The rows come from 5 hidden closed curves, with some noise, and rows from the same curve form a group. Each curve winds through 6 dimensions. The rows are also pushed far along 4 directions, which tell nothing about the answers.
Known rows, each followed by its group:
[-7 -5 16  7 12  3  4  6  5  6  0  6  0 10 -3 -7  1 -5  5]
(4)
[-12   2   9  12  -1  -7  -5   0   8   1  -2   4  13 -10   2  -1 -11   0
  -3]
(4)
[  6  13  -5 -13  -6   6  -5   5  -4 -17   1   4 -13 -13  -1   9   4  13
  -6]
(3)
[-16   2  -6   0 -11 -13   3  10 -25 -13  -5   4  10 -10   1   2 -15  -8
 -13]
(0)
[ -2 -15  -3   9  11  -2   6  -2   8  16   1   8   9  15  -1 -11   9 -16
   8]
(2)
[ -1   5   6   0  -6  -3 -11   5  -1  -9   2  14  -4  -3   2  -2  -3   8
  -4]
(2)
[-16 -13  -2  13   6  -7   5  -2   9  14  -7   6  26   5  -5 -14 -16  -9
  -4]
(2)
[ 16  -3 -17 -19  -1   8   9   1   2   3  -3  14 -22  13  -6  11  23  -3
   6]
(3)
[-3 -5  1 11  7 -3  0 -3  6  3 -5  6 11 -3  5 -3 -6 -7  4]
(1)
[ 10 -11 -24  -5   0   6  24   1   4   9 -19  -3   1  13   0   3  -8  -6
  -3]
(1)
[ -7  -2  -9  -4  -5  -4   9  -4  -3  10  -8  -8   6   7  -8   2 -14  -3
  -9]
(2)
[  4  -3   1  -5  12  12   1   7   7   6  -1  21 -12  12  -1 -10  12  -7
   9]
(2)
[  2   5  -5  -4  -2  -2  -9   8 -13 -17  11  14  -9  -7   1  -1  13  -5
   0]
(0)
[-1  5 -3 -1 -3  2 -5  1  3 -5 -6 10  0 -7  4  1 -7  2 -1]
(4)
[ 10   4   1   2  -2   1   3 -22   0   7  -5 -44   0  -3   7  12 -21  -5
  11]
(1)
[  9  16   0  -2   0   2  -8  -7  -1  -4   4   0 -21 -10   4  21  10  -4
   9]
(3)
[  2  -7 -24  -7  -6  -3  24  -2  -2  14 -20   1  -1  20  -9  15  -6  -7
 -11]
(4)
[-1 -4 -2  6  1 -3  4  6  9 10  2 16 -4  7 -5 -6  9 -4 -2]
(1)
[ -9  -9   5   9   2  -3   3  -3  13  14  -9   3  17  10  -2 -10 -18   1
  -4]
(3)
[ 15   3 -23  -4  -3  -1   6 -12   2   7  -5   2 -13   9   0  15   4  -7
   3]
(1)
[-8 -4 12 -4 -2  0 -1 10  0 -1  6  3  1  0 -6 -9  6  5 -3]
(3)
[ -4   4  18   7  -6  -8 -11  -1   0  -7   5  -3   3  -7   5   3  -2  10
  -1]
(2)
[  2 -15   8   7  14   8  -2   3  19   6   3  13  12   8   1 -24   7   2
   7]
(1)
[ -5  -8 -12   1  -9 -11  11 -11 -10  -1 -19 -18  23   2   5  11 -26   0
  -8]
(2)
[  5 -13   3  -4   7   5   0   1  13   9   6  14  -2  15  -6 -13  18  -3
  12]
(3)
[ 11  -5  -4  10   8   1   2 -20  18  15  -1 -14   6   5   2   8   3  -1
  10]
(1)
[ -7  -3 -10  -1  -9  -8  -1  -6  -2  -2  -6  -5  15  -2  -5   0 -22   6
 -12]
(0)
[ -6   0 -11  -4 -10  -7  -2  12  -6  -6   0  23   0   4 -11  -8  -6   3
 -17]
(4)
[ -3  -3   0   2   5   2   6 -10   2   7 -19 -10  12   6   8   4 -27  -3
   2]
(3)
[-16   0  17  15  -1  -8  -5   4   9   1   6  -2  16 -15  -1  -6   0   3
  -4]
(4)
[  3  -7  -2   4   8   2  -7   7  12  -5  12  30   1   4  -6 -13  23  -3
   5]
(0)
[  2  -6 -19 -15  -3   1   5   9  -9  -9  -4  20   2   5  -4   0  12  10
 -13]
(1)
[-10 -15  13   8   1  -6   2  -9   2  12  -8 -15  24  12   3 -10 -22  -2
   4]
(2)
[ -5  11   1  -5  -7  -4  -2   1 -11  -2  -3  -3 -11   1  -6   9 -15   1
  -8]
(4)
[ 19   1 -15  -1   1   9   6  -9  10   9 -11   2 -11   8   9   7  -2   1
   4]
(0)
[-12  -5  22   8   8  -2  -4   5  -4  -1   6  -6  11   0   2 -11  -3  -4
   5]
(4)
[ -9  -1   2  11   4  -6   4  -6   1   9 -12  -2  10  -1   5   6 -18 -11
   3]
(1)
[ 12  -7 -18  -2   4   5  11  -7  15  18 -14  15  -6  22  -2   3   1  -4
   2]
(3)
[  3   6  -3 -13  -9   4 -16  13  -7 -21  11  22  -9 -10   1 -12   7   9
  -4]
(4)
[-21 -11   3   3   1  -2   5  24   7   3   3  24  16  -1 -14 -27   3   5
 -18]
(2)
[  1   1  -5  -4  -4  -1   6  -4   2   1  -3 -11   1  -1  -5   8  -1   8
  -7]
(0)
[  3   4   6  -1  -2   7   3   4   4  -1   4 -12  -7  -6  -2  -4   0   7
   0]
(1)
[ 19  20   7 -16  -4   9 -13 -14  -2  -7  13 -25 -31  -8  -1  20  13  11
  12]
(3)
[ 17   9   0  -7   1  12  -5  -8   7   7   0  -3 -24   7   5   5   2   5
   9]
(0)
[ -5  11  -1  -1 -12  -9  -6 -12  -8  -1  -5 -16   2  -4  -5  12 -29   5
  -9]
(4)
[12 -1  1 -1  7  9 -5 -6  3  0 -1  0 -7  5 11 -4  1 -3 13]
(0)
[ -3  11   2  -2  -6  -3  -6 -11  -7   0 -10 -11  -3  -5   3  10 -29   1
  -2]
(1)
[ 12  11 -27 -10  -7  -3  13 -19  -5   6 -21  -8 -15   0   0  41  -9 -10
   1]
(3)
[ -1   1 -18 -11 -11  -5   9  14 -17  -8  -1  16  -9   1  -3   5  13  -8
 -10]
(4)
[-11  -1   5   0  -4  -1   1   5  -2   3 -11   4   7   2   1  -8 -25   3
  -8]
(0)
[ -4  -4  -3   2  -2  -6  -9   4   1  -5   7  12   9  -4  -4 -10   5   8
  -8]
(1)
[-11  -2 -20  -2 -13 -13  12  -1 -10   5 -21   5  10   9  -8   8 -32  -5
 -20]
(4)
[ -8  12  19  11  -4  -4 -12  -4   1  -4   6 -19   5 -21   5  -2 -16  12
  -4]
(0)
[ 13   3  -1  -2   8   5  -1  -7  13   4   6  10 -17  -1  -1  14  28  -5
  16]
(3)
[ 10 -12 -11   2   7   4  13  -8   9  20  -8  -1  -2  26   1  -4   5  -9
   6]
(3)
[  2 -15  -6   2  -1  -1   7   2   1   6   1  -1   8  11   2 -14   4  -3
   0]
(0)
[ 14  18  16  -7  -2  11 -21  -6   3  -6  15  -8 -27  -8   4   0   4  15
   9]
(0)
[  0  -9   2  14  14  -1   4 -23  18  26  -6 -16  15  12   0   0 -10 -14
  15]
(2)
[  4  -7  -2   3  -4  -6   9  -2   3   6 -11   7   2  11   4  10   1  -1
   0]
(2)
[-11  -3  33  11   4  -1 -10   9  12   0  12   7   6  -4   0 -16   8  12
   2]
(2)

New rows. What belongs after each?
[ 1 -9  4  1  8  1 -3 -6 12 11  3  8  4 17 -6 -8  6 -6 10]
(0)
[-11 -12   9   5   6  -8   5 -19  -3  15 -14 -26  26   7   5   6 -19  -3
   4]
(1)
[-17   5  33   7   4   0 -16   3   5  -8   9  -9  14 -16  -2 -11 -11  12
   0]
(0)
[ -7  -3 -18  -1  -9  -6   6  19 -18 -11  -4  19   4   3   1 -11  -4  -4
 -19]
(3)
[ -2   0   8   3   7   1   4  -7  -5   3  -5 -15   1   5   3   7  -8  -7
   8]
(4)
[ -2   6  15   7  -4  -7 -13  -2  -4 -11   9  -2   1 -11   6   3   2   6
   3]
(2)
[ -9   4   0  -6 -13  -2  -3  21 -13 -10   1  19  -7  -5  -2 -14  -8   8
 -17]
(0)
[-5 -6  2  9  8 -1  5  1  4 -1 -4  0 13  1 -3 -2 -6  1 -3]
(4)
[  6   3 -21  -9 -13  -3   5   0 -12  -9  -3  -6  -2  -6   0   6  -4   7
 -13]
(0)
[ 14   2   9  -4   4  10  -9  -1   6   2  14  -4 -18   6   1 -11  12   0
  14]
(1)
[ 10  -3 -15 -15  -7   2   3  -2  -7  -1  -9  10 -12  17   0   3  -4   0
  -1]
(2)
[  2  12  -5 -13 -11   3  -7   5 -11 -10  -4   6 -14  -4   0   1 -15   9
 -10]
(0)
[ -7  -1  -7 -11 -14  -5   6  27 -19 -16   3  25  -8  -2  -5  -4  15   4
 -18]
(2)
[ 9 -5 -2 -7  5 10  8  1  7  7 -6  5 -9 10  5  2 16 -4 10]
(4)
[  5   3   7   5   1   3  -7 -11  -1   1  -5 -16   2  -3  14  -3 -18   1
   8]
(0)
[-11   0   3   5   1  -3   2  16  -1  -2  -1  25  -1  -5  -1  -6   3  -3
  -7]
(1)
[-10  -3  -9  -3 -18 -17  11  -3 -21  -1 -15 -15  12   2   2  15 -23  -3
 -14]
(2)
[  0   2  12  12   3   2  -7   5  12   3   8   4  -1  -6   3 -10   7   8
   1]
(0)
[ -5   3  -6   3  -2  -4  -5  -5   2  -2  -2  -1  10  -8  -3  -1 -15   3
  -8]
(2)
[  2  -7   7  14  22  10  -1  -4  27  14   7   7   8   2  -2 -12  17  -4
  13]
(2)
[ 1  1 23  3  2  2 -8 11  5 -4 20  4 -9 -3  0 -8 27  9  5]
(2)
[ -3  -5   2  -4  -7  -6  -1  -8  -9   0  -7 -15  10   6   3   0 -22   2
  -1]
(2)
[ -6   3 -19  -3  -9  -5  18  11 -16  -4 -13   1   1  -1   0  10  -8  -3
 -20]
(3)
[  1  -7  -4   0  -1   1  -4   0   6  -2   0   6  10   0   2 -10  -1   4
   0]
(4)
[  5  20 -11 -21 -15  -1  -8 -10 -20 -15  -4 -16 -14 -14  -3  26  -9  20
 -14]
(1)
[  9   7 -16  -6  -3   2  -6   0   2  -9   4  13  -8  -6  -5   1   6   6
  -6]
(2)
[  5  13 -11  -3  -9  -3   4 -11  -2   3  -8 -16 -10  -8  -2  23 -13   4
  -7]
(1)
[ 11  -3  -9   3   7   2   5 -11   4   1  -4  -7   3   5   2   9   2  -4
   7]
(4)
[  4  20 -10 -16 -11  -3  -7 -11 -16 -12  -3 -10 -17  -9  -5  29 -10   0
  -2]
(0)
[ 2  6 -8 -6  0 -1 -4 -2  2 -5  1 13 -6  0 -8  9  5 -1  0]
(0)
[-11 -17   9   5   8  -4   2  -4   0  10  -4  -2  22  10   1  -8  -2  -2
   3]
(1)
[ -1  -9 -13  -6  -6  -4   1   2 -12  -6  -7  10   7   9   2  -7 -10  -5
  -4]
(2)
[  9  18   9  -7  -7   6 -15  -5  -5  -7   6 -11 -22  -8   4   4  -7  12
   2]
(0)
[  3   8 -27 -19 -28 -11   5  13 -32 -23  -7  14 -13  -3  -2  16  -3   5
 -23]
(2)
[-12  -7   6   9   1  -3   2  -2  10   2 -10  -2  24  -6   4  -6 -16   3
  -3]
(4)
[ -4  -2 -16  -8 -18 -10   2  -2 -23  -8  -7 -14   9  -2   1   0 -25   0
 -14]
(0)
[  2   0  10   2   6   4   3  -6  13   7   2 -14   2  -1  -4   5   9   7
   4]
(0)
[ -3   2   1  -2  -1  -6  -2 -24  -1   9 -10 -23   8   8  -2  16 -26  -7
   7]
(0)
[  6  -5   9   9   9   4   3  -9  15   9   5 -17   7   0   3   0  11   3
   9]
(0)
[ 9 -4 -8 -9 -3  4  5  1 -3 -4  0 -3 -4  6  0  3 10  6 -1]
(2)
[  8  -4 -18   3  -3  -2  14  -7   1  10  -9  -6  -2   7   1   7  -6 -12
   1]
(1)
[  5  16  -7 -17  -4   8  -6   1 -14 -10  -3   2 -22  -4   0   9  -6   0
   0]
(2)
[ 11  18  -6 -10  -8   4   1  -7  -4  -4  -2 -13 -21 -11   3  27   6   3
   1]
(4)
[  3   7  17   4   4   6  -5   2   5   2  16 -10 -10  -2   0  -4  17   8
   3]
(3)
[ -7 -17  -8   3   6   0  16   3  12  22  -8  10  10  20 -10 -11   3  -9
  -3]
(2)
[  5   0   6   1   1   3   2 -13   1  12  -5 -26  -3   6   4   2 -16  -7
  10]
(1)
[-13  -1  -1  -5  -2  -2   7  12  -4  -7  -6   9   7  -4  -8   0  -2   4
 -12]
(0)
[  9  -2  -4   9   4  -1   1 -14  13   9   2 -13   4  -1   1   5   2  -1
   6]
(1)
[-17  -9  13   5   8   0   5   9   8   3  -6  10  18   3  -4 -11  -9   2
  -3]
(0)
[ -1  -5   1  -1   9   3  18  -9   2  18 -16 -12   2  12   3  16   1  -7
   6]
(1)
[ -6  -8   8  10  -2  -8   5  -1   7   7 -10   7  12   6   5   2  -9   0
  -1]
(2)
[ 13   2  -3  -4   3  11  -3   3  14   3   0  19 -15   7   1  -6  10   7
   3]
(0)
[-11  -1   7  -5  -3  -6  -1  -3 -15   2  -5  -8   6   3   0   6  -8   1
  -3]
(1)
[-10  -4  10  -1   3  -3  -1  -3   1  10  -3   0   7   5  -3   0   0   6
  -2]
(1)
[-9 -4  0  1  3  1  4 10  4 -5 -7 17 11 -2 -2 -7 -4  4 -7]
(0)
[ 14   8  -9  -3   0   4  -2 -20  10   8  -3 -15  -7   1  -3  15  -5   5
   4]
(2)
[ 14  -2   7  10   9   8   3 -12  18  10   6 -25  -2  -1   3   0   7   0
  16]
(1)
[ 12   2   1  -6   3  10 -12  -2   8  -5   5  10  -9   1   6  -5  11   3
  11]
(4)
[  4   5   6   4   3  -3 -14 -16  -3  -4   8 -17   2  -5   5   8  -5  -5
  13]
(0)
[ -3   0  34   6  19  13 -20   8  16   2  23  10  -6  -1  -1 -26  19   3
  17]
(2)
[  3   0  -7  -7  -8  -2   5  -4  -6  -5  -6 -13   4  -2   0   9  -5   8
  -7]
(2)
[ -2  -9 -19   2   0  -3  21   5  -9  10 -19   5   6  19   4   0 -13 -13
 -11]
(3)
[  4   4   1   6  -2  -5 -10  -8   3  -4  10  -6   2  -8   1   4   5   0
   5]
(4)
[ 12  -5  -9  -3  10   6  15 -11   3  17  -5 -11 -10  15   2  14  15 -16
  15]
(2)
[-21 -15   7   9   8  -1   8  29   4   1  -3  42  14   4  -2 -24   8  -8
  -8]
(2)
[ -8  -7   7   6  12   3  -2   6   7   9  11   6   5   2  -7 -19  12 -10
   5]
(2)
[  4   5  -7  -9  -5  -1   2   2  -4   3  -2  10 -18  12  -7   5   0  -2
  -5]
(4)
[ -1   8  18  -7   3   4  -9   1  -6  -4  11 -10 -11  -7   0   4  14  11
   3]
(1)
[ -6 -17   3  10   6  -1  10   7  12   8   1   3  19   5  -2 -15   9   1
  -2]
(0)
[ -4 -16  32  15  11   0 -13  -5  17   7  17  -8  17   8   3 -25  10   4
  15]
(2)
[ -3   3   3  -3   1   1 -11  20  -8 -19  12  30  -8  -1  -4 -16   9   3
  -5]
(4)
[ 14   5  -4  -3   7   9   3 -10  14  12  -8   6 -18   9   7  16  10  -8
  16]
(4)
[ 13  -6   0  -7  14  12   8 -11   7  13  -2 -13  -8  15   3   3  13  -7
  18]
(2)
[-7 -3 -5 -5  2  1 10  1 -4 11 -2 -5  2  6 -7 -2 -1 -8 -3]
(2)
[ -3 -10   8  -3   2   4   3   8   3   2   3   1   6   4   2 -13  10   1
   4]
(4)
[ -3  -3   5   2  -2  -2   0   4  -7  -7   7 -13   8  -7   3  -6   3   4
  -2]
(0)
[  4  -7  13  -1   2   2 -10  -3   4   1  10  -3   1   8   2 -13   5   5
   8]
(2)
[-21  -7  15   9  -3 -13 -12   1  -5  -5   6  -3  30 -11  -3 -15 -13  10
 -11]
(1)
[ -7   2   3  -5   2   3   1   2   1  -3  -8   5   3   0  -2   1 -10   3
  -3]
(0)
[  7  15 -22 -19 -13  -3   4  -6 -18 -12 -11  -1 -18 -12  -2  34  -4  -4
  -3]
(3)
[ -2   1  -6  -2 -12  -8   3   7  -9  -9  -8  14  -1   0   3   8  -5   5
 -11]
(2)
